All groups share one centre, and each spreads out both ways along 11 directions, with some noise.
In the rows, zero is written as 128.
Some rows, each with its group after it:
[146 184 123  95 139 125  46 133  58  87 103  83 149 135 156 133] : kebuk
[128 127 123 100 140 119 113 120 138 153 173 156 119 145 114 131] : leg
[133 118 111 110 147  91 128 109 106 117 157 122 134 138  97 116] : leg
[ 84 141  63 109 139 147 117 156 115  95 115 125 172  53  79 179] : bel
[ 70 163 110 217 180 167 107 160 137  89 168  62 148 106 137 120] : vimu
[103 109 142 129 164 151 154 180  83 153 147 146 142  79 136 145] : Lefo
[ 92 130 142  76 191  95 124 165 108  95 188  17 131 114  87 150] : bel
[ 91 102 169 183 159 182 151 175 124 133 193 151 110 140 117 150] : vimu
[126 103 148  97 178 150 172 135 109 112 124 138 137 118 111 124] : kebuk
[ 93 151  88 207 140 139 121 100 132 130 178 119 135 129 122 154] : Lefo
[ 91  69 119 126 163 131 174 147  82 169 110 149 163  73  96 161] : vimu
[ 68 156 142 193 166 156  92 162 204 138 114 136 141 134 112 151] : leg
[ 58 127 166 179 211 149 188 181 151  68 155  98 125  68 149  71] : vimu
[146 178 106 144 124 136  95 124 132 133 100 185 135 110 160 115] : bel
[114 158 130 133 160 133 101 149 134 169 142 124 142  94 158 142] : Lefo
[126 158 108 186 151 152 138 176 160 142 158 136 156 111  99 165] : vimu
[143 163 137 107 155 141  76 146  66  86 125  98 150 131 140 136] : kebuk
[105 140 144 120 155 165 108 155 114 131 105  62 147 110 162 139] : kebuk
[161 133 170  46 138 144  90 146 119 113 114 168  86 179 130  99] : Lefo
[169 143 144 164 124 117 127 180 126 126 106  74 134 172 108 129] : leg
[107 125 146 116 161 170 133 169 116 166 151 135 118 101 161 126] : leg
[104 126 112 127 149 167 148 161 139 146 138 106 121 110 139 111] : vimu
[112  93 158 106 102 172 148 134  94 146 123 160 102  97 164 155] : leg
[124 148 100 144 136 114 105 108  91  73 134 125 140 128 108 132] : leg
[100  81 134 180 137  95 184 157 132 112 134 121 164  85  64 161] : vimu
[127  90 100 137  84 124 142 124  98 155 149  97 104 160 109 135] : kebuk
[134 154 163 117 148 121  85 144 120 127 133 113 135 127 153 133] : kebuk
[131 158 139 166 163  87 115 139 116  94 135 129 175  52 138 130] : bel
[ 78 117  88 114  87 183  83 129 112  97  68 107 124 131 124 134] : Lefo
[ 93 118 113 144 149 158 124 106  93 135 176 163  74 175 134 100] : kebuk
[129 144 122 107 176 135 139 120 113 144 124 153 130 117 140 115] : vimu
[164 137 180 162 111 188 162 185  91  96 171 205  83 170 126 162] : leg
[136 136  90  65 141 133 138  97  92 136 104 173  89 151 135  90] : bel
[112 114 124 127 135 158 105 123 134 132 136 123 137 128 119 150] : kebuk
[144 142 147 157 178 164 162 174 137 152 208 149 113 116 146 116] : bel
[134 120 135  77 115 119  97 123  98 161 171 126 130  90 164 144] : leg
[107 115 147 151 135  93 128  55 117 103  81 212 127 111 144 105] : bel
[120  97 100 120  95 158 111 186  63 134 135 121 156 102  93 180] : vimu
[145 160 108 100 123 119  96 134 108 114 128 110 115 168 115 128] : bel
[116 108 135 150 124 133 130 130 114 137 103 161 146 102 134 135] : bel
[112 138 149 125 166 122  86 103  99  98 153 188 133 131 111 152] : Lefo
[134 131 154 108 126 175 106 121 178 135 116 120 131 154 125 163] : kebuk
[154 154 111 123 109 154  97 140 116 134 149 167 121 158 113 162] : vimu
[118 133 158 143 142 127  93 157 116 134 147 118 144 110 138 154] : Lefo
[132 153 132 161 143 146 113 162 126 147 122 117 139 130 157 111] : bel
[113 136  74 166 146 162 148 117 112  88 103 115 117 167  94 108] : leg
[ 94  85 158 129 133 102 108  98 153 145 132 143 136 105 114 145] : kebuk
[ 78  94 116 116 120 212 134 175 111 173 129 192 121  97 125 172] : kebuk
[116 140 122 109 132 172  91 118  90  93 156 122  88 167 152  98] : vimu
[110 103 141 130 112 137 141 151 100 138 128 146 120 123 125 154] : Lefo
[ 62 149 212 148 188 131 121 164 151 125 130 209  94 110 167 125] : vimu
[146 135 116 216 120 188 136 165 125 118 177 165 137 145 109 152] : bel
[147 133 177 173 139 156 128 184 180 162 205 151 125 145 112 170] : Lefo
[ 90 122 140 137 167 144 140 146 109  98 147 120 122 141 106 132] : bel
[147 191  98 112 173 154  39  60  45  53 148 116 145 152 154 123] : vimu
[106  93  99 125 141 147 149 162 143 199 169 186 123  85 113 127] : kebuk
[106 134 124 137 139 171 100 148 114 104 135 129 124 136 124 136] : Lefo
[ 99 112 112 130 161 133 134 157 123 114 196  49 152  85  90 165] : bel
[ 71 101 157 120 147 174 116  81  85 116 151 172  80 145 163 124] : leg
[107 156  73 178  90 182 137 151 157 117 133 199 127 125  89 187] : Lefo
[134 156 111 114 123  99  99 103  96 119 116 117 116 144 142 114] : Lefo
[141 154  40  85 163 138 130 172 116 142 163 172 162 101  74 130] : leg
[159 120 154 119 112 107 132 125 116 133 163 122 113 141 135 134] : leg
[119  83 104 110 101 160 124 123 131 162 148 181 120 134  89 162] : kebuk
[128 140 128 158 142 158 100 137 111 139 165 145 135  99 157 134] : bel
[ 98 110 121 139 131 155 103 116 112 130 146 128 129 132 118 152] : Lefo
[170 177 100 155 125 116 110 210  84 131 171 106 124 157 108 132] : vimu
[ 81 175  94 144 118 163  70 107 130  60  79 177 146 116 111 178] : kebuk
[125 124 114 118 153 140 146 122  85  96 179 178 118 130 104 130] : leg
[100 118  81 172 132 174 128 124 102 121 173 146 142 127  92 172] : Lefo

New rows, each followed by its group:
[107 179 133 138 119 151  97 132  88  51  72 102 135 147 139 160] : kebuk
[113 181 116 207 108 207  62 130 159 136 126 192 115 166 164 141] : bel
[117 129 160 158 144 137 136 163 147  51 170  58 139  98 137  99] : vimu
[ 55 138 137 199 138 169 114  78 175 104 120  95 110 112 172 129] : leg
[ 94 179 132 154 156 172 101 147 118 100 127 139 113 137 157 132] : kebuk
[121 109 141 174 147 121 165 138 113  86  83 118 123 167  80 120] : leg
[149 149 163 144 124 157  92 161 139 104 167 144 152 116 128 175] : vimu
[106 168 150 161 145  83 109 112 126 108 127 129 123 122 154 123] : Lefo
[154 128 158 152 116 188 144 193 114 152 171 124 105 152 144 149] : leg
[116 111 151  95 137 160  91 144  59 149 191 136 119 117 162 146] : leg
[ 73  89 157 167 159 186 144 153  99 122 140 131 121 123 129 144] : leg
[167 196 112 126 173 170 153 198 170 186 175 154 109 133 153 109] : Lefo
[129 132 115 111 133 135 126 144  91 119 153 142 142  93 126 144] : leg
[110 148 132 166 161 145 127 131 131  94 173 149 120 134 116 136] : bel
[ 93 185 168 135 175 122  37 158 112  84 192  84 133 115 143 169] : bel
[ 97 134 127 172 151 157 125 166 122  99  83 144 137 147  87 144] : leg
[150 136 111 132  71 139  64 160 118 159 139 123 150 137 105 197] : vimu
[117 105 127 111 131  91 153 157 107 190 101 170 123 122 103 147] : vimu
[120 186  68 104 166 102  84 105 147 124 143 128 145 116 122 104] : leg
[ 75 110 110 166 135 180 115 165 112 161 137 158 144 106 104 187] : vimu
[105 129 147 136 165 158 111 134 125 107 136 108 146 119 129 142] : kebuk
[140 160 159 125 122 155  93 161 167 134 150 133 126 122 154 146] : vimu
[129 127 136  86 160 126 118 125 121 136 127 184 132 114 114 139] : Lefo
[134 156  83 163 112 112 160 170 133 134 115  79 151  92 125 130] : Lefo
[ 71 175 150 213 161 175 110 232 130  75 191 103  97 133 146 104] : vimu
[135 148 120 139 141 143 133 160 107 105 115 152 126 141 108 131] : leg
[113 132 164 159 128 127  98 153  76 107 140  51 134 144 152 144] : kebuk
[101 139 128 120 148 141  60 164 116 163  76  89 140 144 138 129] : leg
[138 177  99 116 124 147 117 126 150 146  75 170 102 166 150  96] : bel
[124 155  99 111  83 147 100 184 143 118 115 116 115 119 133 125] : vimu
[108 115 133  93 164 119  98  62 140 115 122 186 122 136 101 135] : Lefo
[146 138 160 129 129 138 128 188 123 134 153 163 126 138 114 159] : bel
[108 135 198  96 154 101  71 108 122 135 115 124  97 148 181 103] : Lefo
[117 116 176 158 168 143 153 153 110 139 133 157 114 141 154  99] : bel
[140 159 105 162 102 136  95 170 126 164 158 145 111 176 102 165] : vimu
[129 101 142  76 137  79 106 140  70 143  90 101 154 104 124 125] : leg
[ 52 149 134 204 194 130 145 157  89  85 156 143 124  90 144 106] : kebuk
[136 148 116 114 148 176 133 145 135 115 124 138 132 136 117 141] : kebuk
[122 130 131 172 151 131 135 118 116  93 186 106 126 140 118 124] : leg
[178 187  91 118 149  99 136 151  76 162 163 105 122 132 158 103] : Lefo
[197 162  89 140 115 144 154 169 120 127 174 103 122 161 108 123] : leg
[128 106 176 111 168 133 125 119 132 140 148 110 121 143 137 118] : kebuk
[100 174  63 124 206 135  95 175 157 146 141 149 159 135  74 110] : leg
[ 30  98 127 144 176 119 135 160  63 169 107 121  92 124 140  97] : vimu
[136 185  52 150 137 110 115  91 147 135 143 159 152 110 101 156] : Lefo
[ 94 158 111 167 143 166  93 145 132 115 153 109 145  99 143 151] : leg
[ 97 174 124 148 165  95 136 159 118 111 117 181  91 144 121  99] : vimu
[151 148 122  98 150 122 115 146 125 145 130  98 131 126 139 103] : Lefo
[ 85 131 123 131 165 131  99 123  92 102  94 128 137 117 128 121] : leg
[103 154 136 196 171 163 111 167 164 120 166 126 131 157 106 138] : leg
[103 159 116 156 146 103  73 114 125  85 135 117 157 115 114 144] : leg
[ 93 134 138 120 120 166  89 141  73 128 126 157 105 142 151 150] : kebuk
[135 171 120  72 147 106 146 189 135 101 108 150 130 127  81 147] : bel
[144 144  99 118 138 128 131 122  98  97 172 167 122 142 100 129] : leg
[123 123 128 130 159 128 150 162 129  60 116 175 165  86  64 148] : Lefo
[150 154 109 126 131 134 136 153 105 126 145 135 116 143 127 119] : Lefo
[131 122 120 151 151 167 143 196 111 151 147  90 141 124 120 132] : leg
[148 141 120 143 124 139 121 134 138 161 138 157 132 103 153 127] : bel
[117 140 134 124 139 123 142 125 156 114 120 160 112 126 124 117] : vimu
[118 149 148 114 198 179 106  52 116  56 153 152 137 121 163 110] : vimu
[140 153 161 136 183 166 113 187 141  86 166 173 138 126  99 139] : Lefo
[ 99 121 121  95 145 201 112 126 120 128 112 165 125 127 126 152] : kebuk
[116 132 132 144 117  74  46  13 116 132  94 172 142  64 199 110] : bel
[ 76  78 136 114 141 157 134 150  58 115 137 123 105 124 128 115] : vimu
[133 160  87 132 140 152  73 173 106 140 131 103 145 155 106 138] : leg
[122 126 150 118 130 137 118 136 136 118 142 114 118 127 142 120] : vimu
[113 146 137 198 148  66  97 150 121 156 203  93 120 116 152  96] : kebuk
[120 133 157 149 152 149 123 188 132 137 178  96 127 138 123 148] : bel
[106 110 118 160 124 115  95  94  99  85 140 100 139 154  95 146] : leg
[136 181  90 141  61 139 119 132 166  90  85 158  90 171 120 128] : Lefo
[ 83 144 153 127 195 120 109 145  76  84 105 165 140 100 133 118] : leg
